All rows are made from the same 13 directions, up to rounding. Whole rows:
[[-44 -14 -17 -27   0  12  11  20  35  -4  -3  -5 -16   5 -23  10  -7  13
   -4]
 [ -6  -9  32   7  28   7  24 -22 -37 -21  16  -3  19 -20  -3 -26   8 -10
    8]
 [  1 -18 -15  -8   8  -2 -13  -3 -22   5  20  11  -4 -24 -26  -2   8 -18
    0]
 [ 18  -6  15  12  11   2  26 -21  33  -9 -10  27 -18  -9  19  28 -13  -2
   23]
 [ -1  15 -22 -10 -14 -32 -29  23   5  10   7   7 -11 -10 -11 -11  24 -22
   14]
 [ -9 -15  -1 -19 -18   3   1   0   9  11  -8  15  14 -17 -11  -6  15  22
   17]
 [-24 -28 -19 -18  10 -18  -7  10 -31  17 -14 -25  -5  22  -4   3  14   3
  -26]
 [ 41  -1 -30  12 -29 -12  18  34 -24   3  -9   2 -14  40   0   8 -51  -3
   -5]
 [ -7   8  -2 -14   1  -7 -15  -2   4 -10   0   9 -23  10  -5  -2  10 -10
    9]
 [  1   2 -11  10   3  -6  25  37   1  -7 -14 -20  12  18   5  11 -30   0
    4]
 [ 33  -9 -36   7   6  34 -18 -15   0   0   1  -3   6  22 -27  40 -27  -5
  -45]
 [  6  23   4   1  13 -18  31  18  -2 -16  -4 -24  32   5  12 -20  -9 -20
    6]
 [-16  -2  -6  24 -34  11  26  24 -18 -13  -1 -23   2  43 -25 -25   0  33
  -15]
 [ 22  -7 -11   3  -7 -11 -23  -4 -35  21 -22  -8  12  21  14  11  11   8
  -11]
 [ 15  -5   2  -6 -12 -22   2  23 -33  14  10  10 -10 -10  14 -18 -27 -11
   12]]

Rows cut short, each followed by the rest of it:
[  1  12   5  18 -17  14  -3  10   6 -15 -18  -5  -3  40   0]	[ 8 -5 25  2]
[ 21  -7  -1  15   1  -5  30  -6  11   0 -20   8   6  -1  14]	[23 -5  5 20]
[  2  -8   7 -21   7 -10  11   0  -8   8  16  14 -12 -27  11]	[-12 -22 -16   9]
[-11  -5  -2 -13 -26   7 -44  -1   3  41   7   2  15 -28   2]	[ -9  19  25 -15]
[ 30 -12 -23  12   2  -8 -32  18 -34  -1 -25   6  25  14 -18]	[28 11 -4 18]
[ -9   4   4 -24   3  16 -36  17   5  -4   3  20  -8 -11  -6]	[ 10 -20   1  21]
[-33 -12  19  -9   9   3  26   5 -13  -2  -2 -31   9  17  10]	[-24  -8  17 -26]
[ 32  28  -4  13 -16  -6   4 -22  -4  -1   6  -9  35   1  -4]	[-27  27  -8 -14]
[-26   1  -1  26  -6   1   3   4  11   3 -20 -24   6  17   2]	[12 37 27 -1]
[ 23  32 -25  26  -4  -7  -9  10  24  -9  10  -8  -3  10 -11]	[ 10  -1 -27 -13]
[ -3   2  14   1 -13  40   0   3 -25 -14  -6  -4   0  36   0]	[ -1 -35  34  -7]
[ 22  13  -4   0  -9 -12 -16 -10 -20   9   0   9 -15   6  16]	[ -1   3 -10   5]
[ 14   0 -18  12 -14 -10   2   6  14  32 -23 -21  25   5  21]	[ 19   5  16 -18]
[-14  -4  12   9   4  -3   7   3  -6  -8  -6   1  17 -16  -6]	[-5 28  8 29]
[ -9  16 -10   8  -4 -11  24   2  21  -9 -16 -20  -8  30   7]	[ 4 12  2 -5]
[ 18  21  27  25   7  13  -8  -9 -27 -43   5   8 -11  36  -4]	[-11  -9  -9   8]
[ 30  24  20  -9   3 -11 -18  -4  -8 -18  -2  19 -12  20  18]	[-11 -18 -20  12]
[  3 -23   2 -21  13  -6  25 -14  -6   7 -17  13 -18  -1  22]	[ 20 -17   2  14]
[ -1 -32  41   5  55  37 -27 -12 -39 -13  -6  16  32 -36   5]	[ 34 -17   4  28]
[  1  17  23 -14 -16  17 -27   1   5   0  13  18  18 -23  -1]	[-24  -3  11  16]
[ 33   3   2  35   6  -4   7  -7  13  -5  -8   3 -16  22  18]	[ 27 -21  -9 -12]
[-11   5  -9 -32 -15 -20 -37  12  -6  33   3   2   3 -24  10]	[-16  18  -1   5]
[  0 -14 -13  17   6   5   9 -15  32  21  -9   2  -5 -21  10]	[42  8  8 -2]
[  6  21 -19   4   8   9 -14   6 -19 -12  26   0 -19  -6 -15]	[  4 -16 -30   2]
[  9 -37   3  16 -18  18  48  -3   6   3  -3  21 -19   1  -3]	[ 17 -35  30   7]
[ 10 -16  11  30   6   4  19 -13  23 -26 -16  10  17  11 -22]	[11 26 11 10]
[ -5   4  16  -7  21  16 -11  -2   9  -4 -13  -4   6   3  20]	[ 20 -19   5   1]
[-25 -12  20 -13  32   2  16   9 -17 -14  -6 -10   5  -4  10]	[  1 -13  -3  15]
[ -5 -18 -10  11  12  -8   3 -18   7  -3   9  11 -23 -13 -19]	[ 13  27 -14   2]
[ -6 -17  -8 -21 -27 -12 -25  29 -34  29 -18   7  -1   3   9]	[-1 -3 25 20]
[  5 -14   8 -36  -5   2 -17  -6  -5   9  -5  18  -4   5   4]	[ -8 -15   8  -6]
[ -3 -11 -14  21   4  16  40  -3  23 -18  30   3 -13 -15 -36]	[  1 -14 -12 -12]
[-21  19  23  30  37  32 -16 -18   2 -16  18 -15   0 -21   8]	[19  5 -8 -2]
[ 22  10   5  13   9  -3  -3 -11 -48  -5   4   4  -5  -3  14]	[  1  -2 -16  19]
[-16  19 -11   1  15  21  -2  18  30 -38  -8 -21  25  26 -33]	[ 9  2 -3 -7]
[ 11   3  -4  16  -2   2  43 -23  16  -5   0   0  14 -14  -2]	[ 1 16  1  8]
[  9  -5   9 -21 -12  22  -5 -26  -5  11   0   0  30  -1  -2]	[-18   1  22 -25]
[ -2  -3   3 -34 -10   6  -1 -10  -1 -25 -10  19  10  19 -29]	[-21  19   9  15]
[-20  -2   6  -7   8  14 -19  -1  56   1  19   1  -4 -15 -13]	[  0  -5  -2 -32]
[  5   8 -45   7 -20   6  -5  20   9  13   2 -18  27  -3 -30]	[  9   8   2 -16]
[  5   0  -2 -20   7 -17 -16   3  -1   8   3  16 -22 -11  12]	[  5 -10 -20  12]
[ -2   5  26   2   1 -10  33   3  30  -8 -13  21 -10 -17  29]	[  6 -10   5  47]
[  3 -10  19  -1  33 -26 -13  13   4  10  -7  15 -26 -22  41]	[ 27 -24 -25  25]
[ 10  30  -4 -13  -6   7 -17 -33  11  -9  -1  10 -11   9   2]	[ 0 24 -7  3]
[-11 -10  15 -10 -16  36 -40 -13 -38  -6  21  12 -10  11 -28]	[-23   0  23 -18]
[ -6 -16 -17 -23 -19  -8   4  -9   9  34  12  10 -61   3  19]	[  6 -28   3 -27]
[-14  -2 -18 -32 -24  -4 -37  16 -32  21 -34 -12  -3  40   9]	[ 5 12 30 -1]
[-30 -16   8  10  16  10  -6  21 -20  12 -22 -15 -22  12  31]	[ 39 -23  23  11]
[ -4   5   6  41  12  15  -6   5  29 -14  -5  -9   8   4  -6]	[27  7  6 -2]
[ -2  19  23  -7 -14  -8 -32  -3  36  20  11   5  13 -24  18]	[-25  14   4 -11]
[-10   2 -19 -19  11  -6  -1  25  -4 -10  15   7 -19 -11 -17]	[  3 -22 -28  16]
[  4   1  11 -11  29   4 -25  -3  15 -30  16  28 -28  -3 -16]	[ 10 -17 -33   9]
[-29 -35   3 -30 -12  20 -25  -7 -25  14  -4  14 -36  17  -7]	[  5  -6  34 -10]
[ 14  -3   9  36   4 -27  20 -10   1   7 -11 -15  13   3  19]	[-2 27 -3 -7]
[ 16  -6  -4 -24 -33 -10  -6 -18 -38  26   3  19  -5  -9   7]	[-26  14  12   8]
[ 55  45 -14  49 -22 -29 -20  -7  10 -12  26   3   1  10 -16]	[-26  29 -41 -17]
[  3 -35 -40   5   0 -12  17  18   4  -8 -24  -1   2  26 -41]	[28 13  1  0]
[  3 -36 -12 -15 -32  13   4 -12  46  17 -20  34  11 -15 -27]	[17 21 41 11]
[-65   3  34  23   1 -21  -5  44  -1 -23  -1 -10 -59  29  12]	[-14  10  12  29]
[-16  -8 -23   3  17   8   3  -6  18  12 -20 -10 -18   1  11]	[53  3  5  1]
[ 12   7  11   8  -8  36   4 -31   3   7  14  26  -2 -42   8]	[14 -9 14 25]
[ 30 -42  10  20 -23 -11 -11  -5  -6  -5   4  38  -7  13 -36]	[-15  14  11  -6]
[ -2 -32  18 -14  11  20 -26   2  -8 -12   4  31  29 -29 -35]	[-2  5 10 22]
[-14  47   1 -19  -2  16  25  -7  -8 -28  23   5  -4 -24  -4]	[-25  -1 -17  44]
[ -1  -5 -16   4   7   0  -5 -27  20   6  13  15 -17 -30 -15]	[ 17  30 -15   4]
[  9 -14   3   7  13   0 -16  19 -21 -12  -9   8 -10  20  -3]	[ 18 -23  -6   7]
[-28 -34   8 -18  25  18  34 -25  22   0 -18  -8  -7   7   7]	[ 25  -7  21 -18]
[-12 -20  25   3  -8  -3 -12  15 -20 -10 -11  30  -5 -11  -7]	[-4 16 20 55]
[-14  27  35 -18  -5  35  11 -28   5 -26   5   8 -32  29  21]	[-16 -26  19   0]
[ 26  12  24   1  -9  36 -75  -2  45  -6   7  45  -9  -5  -4]	[ 23 -30   9  -1]
[-14  -3   1  18  12  18   5  -7  10  -2 -23 -20  25   5   2]	[27 20 22  1]
[ -1 -15 -11  16  -1  13  24   0 -30   0 -19   0 -20  16   9]	[ 35 -15  19  22]
[ -2 -18 -11  28  -9 -20 -12  40  15 -10   3  -1  26  -2 -46]	[-11  27  -3   2]
[  1 -10  -1  33  17  13  -4  14 -18 -24 -13   6  -1   7 -15]	[36  0  2 32]
[  3  -2  10  -2  19  -4   2  -5  -4  -5   9  22 -27 -24  14]	[ 15 -17 -21  30]
